All groups share one centre, and each spreads out both ways along 12 directions, with some noise.
Known rows, each followed by its group:
[ -8  11  21  28   6   6  17  -4   1 -26  -5  14  17 -24  -8 -32   0 -14
   3  31  16   5  -5] -> k_275
[  7 -28 -35  16  -1  17 -25  -8  13  10  -4 -24  34   8   0  27   6  52
  39   1  15  -7   4] -> k_501
[ 19   4  16 -18 -44 -26 -20 -16 -34  -6 -10 -29  41  21  23  10   6  16
  16   3  -8   3  18] -> k_275
[ -6  26  20 -20  11 -20  26  11 -10   3  -8   4  20   0  21  19   2  -6
  -9  12  -6   7 -17] -> k_262
[  0  -2 -10  33 -46 -35 -18   3 -35  12 -14 -32  18  25   1   0   2  14
   7  31   8  14   7] -> k_501
[-39  22 -21  26 -53 -21  21  31  -5  22 -25  -9 -19  11 -28 -16   9   5
   7  -3  43  53 -35] -> k_727
[ 27   9  16   0 -38  26  12   7   2   7 -29 -13  20  -3  -3   1  31  35
  44  -3   4  -1  12] -> k_106
[-24  -4 -21  -4  31  25  16  -2  12  -9 -17   1  36  -9   6   9   2 -31
  21   5  15 -18 -44] -> k_501
[ -2  -1 -15   7 -32  20  -9  -6 -13  15  -1  -5   2  27 -14  -4  38 -27
   7  27  11 -26 -20] -> k_501
[-12  44  34 -17  22 -26  10   2   5 -22 -22  -8  28 -15  46   4 -32  -1
 -12  -8 -11   3   2] -> k_501
[ 15 -24 -14 -48  12   4  39  37  -7  -2   8  -7  30 -48 -42 -37  27  -4
   4  12  10  42  18] -> k_106
[ -6  -2  46  25 -31  17 -16 -31  17   1   2   5 -50   3  -4 -19  44  -3
  -1  -1 -25  -8 -31] -> k_501
[-17 -15  27 -15  28   6  40  -3  -5 -19  22  20  34 -34  -5 -10 -23 -12
  37   3  24  37 -17] -> k_275
[ -5 -18  21  19  -3  -7  15   9  17  15 -15  -1 -22 -13  -4   2   7  24
  24  -9 -19  28 -33] -> k_52
[-19  13   0 -12  14 -18  -2  27   6  11  17  -9 -11 -18  -2 -22 -29 -17
 -12   2  -2  14  -1] -> k_727
[-48  20  15 -15  11   0  21 -55 -27  -9   8 -12  43  31  37   3  -6 -26
  28  19  53  34   5] -> k_106
[ 10   7  22 -13 -26 -33   1   4  -3   9   9  11  13  21  -9 -28  -7  -3
  14  23 -10  24  -2] -> k_106
[  2  19  -3   2  -6  -9 -28 -11  21   2 -14   4   3  27  16  12  15   4
 -18   5 -22 -34 -27] -> k_106
[-30 -17  28   9  23 -34   4  -5   1 -26  18  10  19 -33   6  -4 -20  -9
  -6   8  -9  30 -56] -> k_275
[  7 -19  -3  -5 -30  18 -37 -11 -16  -4  20 -19 -27 -11 -13  -1  37  -7
 -24 -12 -13 -24  -2] -> k_262
[ -5   7  37   6  18  -1  16 -16  10  -5  -7  -5 -17 -16  17  -9   2  22
   1  -5  -7  29  19] -> k_106
[-14  25  13 -40 -17  15  11   9   9   1   1  -5  12 -14   4   6  18  11
  14 -26  15   8 -17] -> k_106
[-17  10  13  -9  26  30  16 -13  13  44  -9 -26  -3  21  21  -1  38 -24
  29  36  -8 -16 -18] -> k_501
[  0  17  -5 -16 -10 -41 -39 -10  34  -9  -4   0  32  24   8 -23 -17  26
  -3   1 -13  10  -4] -> k_501
[  1  19 -11 -11  -6   4  17  -1  -4  -7 -16  20  20  19   1   8   6 -20
  -3  -1  13 -10 -12] -> k_52
[ -2  15   6 -13  48  33 -17  -4  21  25  31 -32  -4 -17  21   7  30  21
 -17  35  -8 -32  34] -> k_52
[ 11 -27  17  -8  56   6  50   6  22  21  -7  11 -21 -15  -4 -17 -13   3
  27   2 -19  40  20] -> k_52
[-15  43  37 -29  15 -36  -3 -25  35 -24 -30  -4  19   6  40 -31 -34   6
  -1 -28 -17  30   6] -> k_727
[ 27  22   4   5 -34  -2  -5   9  -2 -20 -20  28   1   5  -3  17  15  12
 -23 -15  -9 -27  -3] -> k_52
[ 12 -28  -3 -31 -42  39   4  -6 -42  -2   9 -13   7  -7 -13  18  34 -23
  29 -27   9 -16  -9] -> k_262
[-23   6  22  34 -51 -14 -27 -15  -5 -59 -11   7   7 -27 -10 -41 -23 -15
  -2 -25  15  11 -31] -> k_262
[  3  17   0  -3 -52  -3   8  20 -27  16   4  -3   9  12 -14   1   6   8
  21   6  27  14   6] -> k_727
[ -2 -24  37  12  23  19  31 -20  11 -30 -25  19 -17 -32  14  12 -25   4
  31 -55 -12  18 -14] -> k_262
[ 12  19  16 -15 -10  -8  10  11  -7   8   6   6   2   5   5   3  -3   8
  -1   4  -3   4  16] -> k_262
[  1  -6   5  -6 -23 -23  10  12 -16 -23  -9  14  30 -11  -6  10  -5   0
   5 -12   2  14 -35] -> k_52
[  9   5  33 -10   4   3   3 -21   1  -8   4  11  15   6  22  20  15  10
   6   6 -17 -12  -9] -> k_727
[ 11 -23 -15 -15 -40   6 -15   5 -41  -7  28 -10   7 -12 -29   6  50 -16
 -25  12   6 -14  -9] -> k_727
[  7  24   8   2 -24  19  14  33  16  -1  -1  10   6 -27 -35 -52  13  -4
  10  19  19   6   9] -> k_275
[ -6   0   5  19  -7   6 -15   3   3 -21  29  14  11 -23 -22 -21   3  -5
  -9  24  15 -10 -14] -> k_275
[ 18 -19   3  -8   1  -8  46   6 -17 -12 -27  32  15   7  -6  11 -22 -16
  26 -20  -2  21  -5] -> k_52
[  0  -9  -3 -37  44 -38   4  14  33  -4   4  20   5 -13  -5 -19  -3 -16
 -37   4 -43  13 -35] -> k_106
[ 32  20   5  17 -38  35  14 -14 -10 -11 -33   5  42  21  -8 -21  31  -2
  37  37  25 -24  30] -> k_275
[ 31 -34   5   1  26  -7 -25 -34  23 -10  -3   8 -11  13  19  19 -19  40
   7 -32 -42  -5  23] -> k_275
[  2  -6   6   2   0   8   8  16  26 -14   2  18   7 -31 -27 -35 -13  11
  18  -8   9  19  -6] -> k_275
[-21  21  -1  44 -40 -36  -7  26   3 -13 -24  -9  -4 -14 -23 -45   0   2
 -21  20  12  29 -25] -> k_262
[ 20   2  25   3 -23  -1  -2  -2  -4 -31   0   9  28 -21 -10 -31 -10  12
  17   3   7  11  22] -> k_275
[ 10 -17 -15 -34   5 -23 -12  -9 -13 -12  13  -6  58  10   6   4 -24   7
  20   4   7  12  13] -> k_501
[ 27  -5 -25  17  10  -2   3   9  26 -26 -19  45  -8  -2 -23  -5  -3   4
 -34 -13 -13 -17  -2] -> k_52
[-14  33 -16  28 -30  38  -6 -26 -21 -44 -31 -28  40  -8   5 -17  31  -5
  -4  11  58 -15  33] -> k_106
[  2  -1 -28 -34  25  -5  35  14   6  20 -26   2   7  21  -2  -4   0 -30
   3  -2  -5  13  -1] -> k_275
[-21  -2   3  13 -11  -9  -6   8  14 -22   1  22 -15 -22 -17 -15 -18 -17
 -11 -24   3   9 -45] -> k_262
[ -6 -18 -13   5  14  -3  17  10 -46 -10  26  18   8 -10  -8  34   9 -45
 -33  27   5 -22 -30] -> k_727
[ -5   4 -16   7 -19 -33   0   3 -18  -8  15  35  16  26 -14  14  -1 -11
 -26  20  16   3 -28] -> k_727
[ 11 -25 -28   5 -10  22 -19   1   1  14  15  -4   8  10 -15  15   3  16
  25   0  10 -18   0] -> k_106
[  8  -3 -10  -6  -9   9   3   7  -1  -3  -2   0  16  -4 -17 -18   5 -10
   8   9  10  -2   8] -> k_262
[  8   6  36 -11 -29 -37  -4   3  28  23 -13 -10   5  11  -5 -35  35  33
  13  25 -37  38 -24] -> k_275
[ -6  35 -16 -27  11  -8 -15  -6  50  18 -14   4  21  41  10 -17   0  11
   5  10  -2  -3  -6] -> k_501
[ 55 -15 -32  27 -27 -13  11  27 -20 -21 -17  56 -20  12 -33  32 -22  17
 -28 -32  -3 -13  30] -> k_52
[-25  17  -6 -28  11  -5  -6   1   0  17  37  14  11  23   7  14 -17 -21
   0  12  18  -8 -19] -> k_262
[  7 -30  -8  16   0 -33 -14 -12 -14 -11   6   1  19   9  -8  -7   5  -2
 -15  32 -15   9 -13] -> k_106
[-15   9  26  32 -43   5 -16 -16 -22 -29 -20 -19 -12 -17  13   3  12  -4
  -4 -20   2  -8 -16] -> k_262
[-12  -6   7  11  -3 -10  20   0 -20  -5 -21   4  -4   5   7   3 -14 -35
   8  -6  -5   5 -29] -> k_52
[ -3  18  -8 -33 -21  12   0   9 -12  41   8 -33   0  21   6   5  13   9
  22   0  16   9  29] -> k_727
[ 10  22  -8  28 -12  21  28  11 -13   6 -20  20 -35  15 -12  -1   8 -14
 -14   4  22 -12  31] -> k_501
[ 20 -11 -10  -6 -35  10   5  32  -9 -13  -3  -9  17 -40 -38 -22  26  16
   5  -4  12  12   7] -> k_106
[  8   1  22 -28  19 -15  16 -13 -20  -1   8  -8  27   3  25  14  -6   3
   8   9  -6  14  23] -> k_262
[  0  15 -11  -6  11  24  10  14  16  -7 -17  -4  28 -17  -5 -23   8 -16
  11  13  12 -19  -1] -> k_501
[ -2  12  30 -14 -16  -9  11  -5 -10   0  -3  -6   7  -1   8 -19   0 -10
  15   2  -2  19   3] -> k_52
[  9  13  36 -35 -39  -7   0  -6 -13  10   8  -1  17   9  19  34  28  26
  18 -12 -12   2 -19] -> k_52
[-15  25 -43  -6 -21  32 -26  16 -24 -23   7  -1  23  -7   3  32 -16 -40
 -20 -25  37 -67 -17] -> k_106
[ 22 -44 -15 -30  16  13  20   4 -14   4  11 -15  31 -23 -19   5  26  20
  22   6   4  23  19] -> k_106
[ -9   7  47 -29 -17 -14  -3  19   3  38  30 -37   4 -22   6  -5  21  42
  32  18 -15  35 -10] -> k_275
[ 21 -19  24 -60   3 -34 -15 -39   2 -20  29  14  42  19  16  -2 -29  28
  24 -26 -12  40  29] -> k_727
[-20  13   6  31   6  -7  -4  25   0  13  11  -4 -46 -19  -2   3 -12  -5
 -28   5  -4  -3 -13] -> k_727
[-15  25   2   8 -21 -19  10  -1  -4 -30 -29  15  18   1  -3 -15  21 -26
 -31  11   7   3 -37] -> k_727
[  1  19  12 -12 -38  -4  -7 -12 -44 -38 -15  -5  49  -1  23  26   6 -25
  -4  -7   9 -31 -21] -> k_262
[ -3  19  14  -1   0 -29   6  15 -23 -10  -6 -15  18 -14  18   7 -21   7
 -12   5   2  13  12] -> k_501
[ -4  24  11 -52 -34 -26  -4  22 -36   5  23 -22  20  -3   4 -11 -28 -16
   7 -14  13  22  24] -> k_727
[ -2   8 -12  24  45  14   7  24  -6  11  13   6  -2  -6  13  17 -46 -29
  -5  26   4 -43  12] -> k_727
[-21  -3  22  16  -5  13 -19   0  11  -8  56  -6  -3 -45 -24 -38  -7  32
  11  16  36  32  18] -> k_275
[ 17   1  24  -8 -62 -10 -33 -10 -41 -14  15 -23  30   2  11  11   0  25
  20  -5   6  -5  21] -> k_52
[  8  -4  -7   2  10  -2  -6   6 -18 -11  16   7  19  -5   5   9 -33 -15
   0   7   5 -22  13] -> k_727
[ 30 -31 -13  19 -30 -14  32  29 -20   9 -27  27 -25  12 -38 -12 -15 -20
  18 -13 -14  17  -3] -> k_52
[ -1  -8  22 -23  16 -27   0  -2  -8  20   9 -23   6   1  22  11   0  12
   6  11 -28  16  -2] -> k_275
[ 18  29  23 -19 -38  19  -1   0  -5  -7  -1  11  17   6   0  -6   0   1
  24  -9  14 -15  18] -> k_262
[-21  11  -1  31  12   4  20 -18  30  11 -44   5  -5  27  17   6  -3   8
  27  -1   7  12 -26] -> k_501
[ -9  -7 -15  -3  25 -16 -49  -2  42  26  33 -17 -21   4   7  19   8  58
 -26  -1 -24  -2  -6] -> k_501
[ 19 -26   1  -2  10  -9   8  -6 -10 -11 -14  -5  26 -11   2  13  18  12
  -1   8 -19   4  -5] -> k_106
[ -3  17 -11 -39  34   1   3 -10  13 -11  12  21  18  10   3 -12   5 -36
 -32  12  -1 -15  -1] -> k_52
[ 21 -23 -31 -36 -17 -10 -19  12  -1  28  23 -14  23  15 -28  -5  47  20
   0  27  -6   8  -1] -> k_262

New rows. What belongs after each?
[  6 -25 -15 -36  -7   4 -25  11 -18   8  43 -17  27 -12 -12   7   2 -11
  10   6   0 -17  -9] -> k_727
[  9   3  13   0  -8  -1  -3 -15  20  -2  -8 -12  24   4  -4 -39   7  29
  28  19   5  25  29] -> k_262
[  5 -14  13  -5  -8 -23 -34 -26   8   9   9  -7  -8  23  20  27  13  35
  -5  -8 -34  -3 -17] -> k_275
[-21  35  48  27 -50 -21   2  -6 -27   5  -6  -8 -15  12  22  13  12   4
   0  13   2  10 -26] -> k_106
[-32  26  40 -21   7  -9  44  34 -20   6  27  -7  19 -47  -7 -34   0 -29
   6  39  24  42 -13] -> k_275
[-23  42 -11   5   0 -10  31  20  13  -8 -51   1  40   5   6 -22 -12 -25
  12  13  25   8 -30] -> k_501
[ 12 -26  12   2 -19  -4  16 -16 -13  12  -4  -7  34  18  -4  -2   7  24
  60  18  11  33   3] -> k_106
[  5  -1 -18   0  -9  18  -2 -15   8  11 -22  -8   4  27   9  24  11  16
  22 -18   7 -11   1] -> k_275
[ 17 -10 -13   2  13  -7  14  16   6  -7  -9   4  11 -13 -22 -33  -5   1
  -3  16   0  16  23] -> k_262
[ 14  17 -45   8 -27   1 -45  14  35   3   6  10  -1  16 -23   5   7  51
 -24 -13  13 -22  13] -> k_501
[  7  16  -9   3   4  25  35  26  -9  30 -12  -8  -2   2  -4  12  20   2
  12  23  18  -7  18] -> k_52
[  5  -7 -15  -4  45   5 -16 -42  15 -21  13  22  -1  22  18  10 -26  -1
 -20 -13   4 -14  35] -> k_52
[ -7  10  12  15  33  -6  28  44   6  -8 -13   1  -5 -55  -3   2  10  -3
 -33  16 -18  -7 -32] -> k_52
[-10  20   9  -2 -33 -27   4   5 -12 -24 -12  -3  51  -3  -9 -42 -13 -11
  14  20  26  29  -5] -> k_262
[-11  47 -11 -25  34 -19 -12  14  36  -4   3  17  -4   3  27  33 -29  28
 -43 -29  -4 -12   1] -> k_501
[ -3  -4  -8 -35   4 -16  14  14   1  16  15  14  22  11  -2  24   5   1
   6   4  -2  12 -34] -> k_262
[-13   5 -13 -32 -39  12  -9 -10 -15   2  16 -12  42  13  -8   5  21   4
  29  -1  41  10 -11] -> k_106
[ 20   6  -8 -10 -25  -2 -18 -22 -33 -27   2   2  70  28  20  24 -24   5
  28   6  25 -25  23] -> k_262
[ -2 -16  -9  29  15  -8  -3   1  21 -17  -2  11   0 -19 -10  -2 -15  34
  -3  -9   5  16  -2] -> k_52
[ 32   0   6 -38  19   4  28  29  18  -1  -7  29  -3 -21 -15   1  16  -2
 -14 -12 -29  -5  -3] -> k_262
[  9  35  13 -10 -24 -10   3  20 -20 -19 -14 -10  30 -13  -4 -45   1 -39
 -15  29   3 -11  16] -> k_501
[ 19   8  -1 -12  10  15  -8 -13  24   8  -6  -8   5  13   1 -24  14  14
   5  10  -5  -4  39] -> k_727
[  5  10  20 -12   4 -12 -11  18 -12  13  40   4 -19 -10   3   4 -17  -4
 -19  10 -14 -10  15] -> k_727
[-12   8 -21  13  10  -3   2  15  -3  -2   6  -1   4 -11 -12 -10  -8  -3
 -16  16  25   4  11] -> k_52
[-23   5  -6  11   6  -7  -4   9 -13 -22   2   9 -13 -18   2   9 -11 -39
 -39  -8  -2 -21 -37] -> k_262
[ 18  26  38   1 -29   8  18  28  -7 -14 -28  -3  25 -32   5 -11  -4   4
  28  -5  -5  -7   1] -> k_275
[-26  53  42 -10 -18  19 -22 -18  26   1  -2 -43  24 -14  25 -41  37  16
  16  28  13  -1   2] -> k_52
[ -3   6 -11  -1 -39 -28 -32  11 -36 -31  22  15   4  -5  -8  12 -18 -29
 -45 -15   4 -25 -25] -> k_262
[  7 -24 -37  -6  18  -2 -19 -26 -17 -16  32   8  27  20   1  23 -32  14
   1  -6  31   2  43] -> k_52
[ 18  22   2 -32  22  -3  27  11 -10   3 -13  15  39  13  26  46  -1  -2
  -2   9  -7 -24  -3] -> k_262
[  6  -7 -26  34   6 -14  13  -5 -21 -31 -45  -8  58   7  16  11 -48   8
  30   1  27   6  22] -> k_501
[ 24  22  36 -28   4   5  40  28  -6  -6 -33  16   8 -23  10   9  33 -35
 -13   5 -44 -31 -35] -> k_52
[-25  41   1   4  -6  17  16 -15 -12   6  -1  -7  18  25   6 -33  -6 -36
  15  36  50   5  29] -> k_106
[ -7  28  30 -21 -11 -33  59  25 -35 -24 -34   1  58 -23  14  -8 -34 -11
  29  -4  24  52   3] -> k_501
[ 18 -29   7  -6 -42  -1 -27 -17   3  14  44  18 -36  16 -35  -9  33  27
  -3  -6  -8  18   6] -> k_501
[ 29 -10 -13   0 -18  24   2  12  11   4  -6   3  18  -2 -27 -27  -7  16
  43   1  13   0  32] -> k_106
[-15  35   8   2 -20 -13 -12  -4  -5  -9  14  -1   3   2   9   2  -5  23
 -21  -1  27  13  18] -> k_52
[-15   9  17  11  -2  -3  29   6 -16 -19 -16   8   3 -21   3  -2  -4 -26
  -3  -3   9  10 -24] -> k_501
[ -1  34  16   1 -28 -10 -24 -18 -25  -5  12 -16  25  24  25   4  -7   4
   0  24  17 -14  28] -> k_262
[ -4  19  28  -8 -15 -15   4  15   7  -9   0  -2  11 -26  -1 -14  12  18
  -7   4  -4  18 -15] -> k_52
[ 18 -39  -4 -15 -25  15   4   0 -34 -10  12 -19  53 -21 -21 -10  13   1
  46  15  19   9   7] -> k_501
[ -5   7   7  -5 -40 -31 -23   3 -27 -29   9  -1  26  -7  -9 -22   4 -32
 -24  13  -3  -7 -29] -> k_501
[ 35 -55 -31 -40  14 -28   3  -3   1  -7  24  50   9  22 -34   2 -19  -9
  -6 -19 -20  18  -4] -> k_52
[ -5 -10 -15  18  -2 -30   8  22 -17 -35  -7  18  16 -26 -24 -22 -33 -23
 -20  -2  11  18 -14] -> k_52
[ 24 -29  19 -36  -4 -17  15  49   0  24  29  -2 -28 -48 -30   8  30  33
 -15 -12 -42  29 -13] -> k_106
[ -2 -23  33 -12  29  23  13 -41  17 -12  -1   1   6  -8  22   5 -10  16
  47 -28  -5  19   3] -> k_262
[ -5   8   6  -2 -25   9  14  -8 -12   2 -22  -6  24  16   7   0   7 -13
  36   2  15   4 -13] -> k_52
[ 18 -21 -27  -7   3 -36 -29   1   4 -26  16   8  36  -5  -4  15 -48  60
  -4 -30   8  24  32] -> k_501
[  2 -15 -13 -16  -9  -2 -21 -17   4 -18  13   8  43   5   3  28   8  29
  12 -11   8  -5 -26] -> k_52
[ 41   2  -5 -14  15  10  46  34 -12 -24 -39  30  24 -24  -5  20  -5 -14
  -5 -14 -14 -22   7] -> k_262
[ 26  10  16 -20 -49   2  -9  -4  -3  37  13 -10  -9  36 -16 -29  41  18
  21  29  -2  13  35] -> k_501
[ 14  44  12  12 -55   1   2   7   6 -31 -40  16  25   0  -9 -21  15   7
   1  -6  13  -9  -5] -> k_52
[ -9 -10 -12   5  -1   3  -5 -12   6  29  10   3 -20  32 -10  -1  24 -12
   0  20  -1   0 -16] -> k_501
[ 12 -38 -13   6  30  -8  -9   2   1   6  50  25 -11  -4 -19  11 -13   5
 -14  19  -9  -4   2] -> k_727
[-15   1  -4  13 -39  -1 -20  -6   2   4  -6 -16  11  13  -7 -10  13   7
  23   5  14   4 -24] -> k_52
[-14  -2 -12 -41  60 -15   9 -14  13 -19   2   5  27  -8  15  -1   4 -26
 -36   4 -13   3 -16] -> k_106
[-32  -2  14   6  -8   6 -24   3 -10  15  41 -32   1 -22  14  31   6  28
  11   7  14  -4 -24] -> k_275
[ 20 -14  19  11 -31 -18 -29 -33 -11 -18 -10  -3  41  24  19  21  19  23
  17  16 -23 -20 -24] -> k_275
[  5  17  23  -3 -24  -6  -6  -6   3 -15 -10   1   8  -5   6  -6   5  15
   2  -8  -2   5   0] -> k_106
[ -7   7 -19   8  28 -10  -9  -9  18  -8  -3  14   8  17   6  -3 -12 -11
 -22  15  -2 -15  -9] -> k_727
[-14  58   5 -32 -50 -30 -26  16  12  -2   6  18   2  20   3   8  17   1
 -41 -13   0 -13 -45] -> k_501
[-20  -8  39  -6  34 -25  25 -10  16 -12   4   9 -15 -28   6 -29 -28  -1
   3 -11 -13  55  -5] -> k_262
[ 30  -4  33 -14   4 -30  -3 -12 -20 -39  28  39  17 -10   1  -4 -20  -6
 -29   8 -21  -2  21] -> k_727
[  4  18   8   4   7 -14 -26 -13  23 -34  -6  16   3  -7  11  -9 -25   6
 -29 -20 -13 -15   3] -> k_501
[ 19   3  16  -3 -19  13  -9  35  14   0  11 -29  12 -55 -30 -54  28  26
   9  23  -3  10  28] -> k_501
[  3  54  18   2 -42  -5 -11   0 -29 -28 -26   2  24  12  29  16  -2 -27
 -20  -3   4 -46  -7] -> k_106
[  6 -17 -25  10 -30 -21 -14 -12   0 -23  -7  37   7  28 -17  12 -16   5
  -4 -28   7   7 -26] -> k_52
[ 19  27   9 -27 -21 -29   5  24  16   5  -9  11 -14   5 -23 -52  14 -11
 -32   9 -23  20  15] -> k_275
[  0 -13  -1 -17  29  -8  12   5  10 -15   5   4  13 -26 -14 -39 -10 -21
  -7   8  -5  20   7] -> k_727
[ 22  -1   0 -25  -1  -9  18   1  -6 -21  10  24  34  -4 -11  -3 -19  27
  10 -10  23  32  40] -> k_52
[-20   0  -6   2  66   0  25   4  12   0   9   4  -8 -20   8  -6 -19 -17
 -21  14   5  11   8] -> k_52
[ -3  37 -14  32  -1   9 -18  -9  -7 -34 -33   6  16  12  21  -1 -22 -40
 -26   8  10 -59   3] -> k_106
[  6   5  15  -9 -30   8 -18 -12   0  -1  24  -6   6  -2  -6 -11   9  32
  16  -2  17  13  28] -> k_275
[ 14 -13  -5   3  -2  -1  -9  -3   3 -28 -14  10  27 -10  -3   4   1  -3
   1  -6 -11 -20 -21] -> k_52
[ 14  -8  -4  -2 -14  -3  -7   3 -11  -6  -3   2   6   5  -9 -14   0 -21
  -1   6  -9 -14   1] -> k_52
[  8  -8  13  -6 -22 -11 -20   5 -13 -13  14   5  31  -8   2  19   5   2
   7   6 -13 -22 -38] -> k_275
[  3 -10  23   4 -15  33  22   1  14   2 -26 -21   5 -32 -16 -27  47  16
  39   2   0  18 -12] -> k_727
[  9  11  -4 -32  27  23  14  -6   3  30  28   1   4  16  17  44  19  36
   4   8  17  -2  37] -> k_52
[-12 -11 -32  11  -1 -16  -1   4 -21   9  -5 -15  26  18  -2  11  -6 -11
   6  25  14   4 -15] -> k_501
[  8  -4  23  -2 -19 -10   5   4 -18 -35 -19  -1  -2 -34   0  -2  17 -12
 -26 -21 -22   0 -17] -> k_262
[ 11 -21   2 -23 -50 -23 -29   3 -26  21  49  -9 -24  11 -21   8  14  25
  -4 -12  -5  23  12] -> k_262
[ 14   6  15   6 -50  12   2  -5 -21  -3   9 -10  18   1 -18 -31   5  19
  37  12  35  23  45] -> k_106
[  0 -14 -19   3   6 -23  -6  10  -3  16  40  23 -15  17 -21   5 -16   5
 -18  16   6  16   3] -> k_727
[  0  -7 -16  -8   2 -34   0   6 -18 -12  10   8  21   4   3  22 -32  17
  -8 -11  12  23  11] -> k_501
[-19  -5  16  55   5   7  38   6 -22 -24 -31  13  -2 -27   7  22 -11 -14
   9   1  14   1 -39] -> k_727
[ 12 -20  -8 -21 -51   3 -32   3 -62   2  33 -34 -16  -7 -16   8  43 -25
 -34  -1  -5 -21  15] -> k_262
[-25  30  46 -20 -13 -25  10 -20  -4  -7   2  -5  33   5  29 -11  -7   4
  24   9  10  35 -16] -> k_262
[ -4 -26  -5  22   2  -9 -17  -5  16 -12   2   0  -1 -12  -8 -10 -31  23
  18 -17   3  18  -3] -> k_727
[ 15  -1   2  -5 -33 -33 -30 -16 -21  -9  13 -13  42  22   7   2  -4  33
   9  16   5  14  24] -> k_262
[-25  -9  21  16  -9  17 -24 -45 -22 -52  -7 -22  11 -27  20 -14   4 -39
  -5 -17   3 -18 -19] -> k_262
[ 43   5   4 -57  12 -38  27  14   3   4 -28  16   3  20  -1 -26 -11 -24
 -17 -12 -48  16  31] -> k_275
[ -3  -1  54   9  10  -5  -7   2  -5  -2  46 -10   6 -42   4 -19   0  19
   5  39  -7  11  10] -> k_275
[-10  22 -20 -42  10   5   7  16  11  12  18  15  38  15  -9  -9   5 -34
   1  28  17 -18 -23] -> k_262
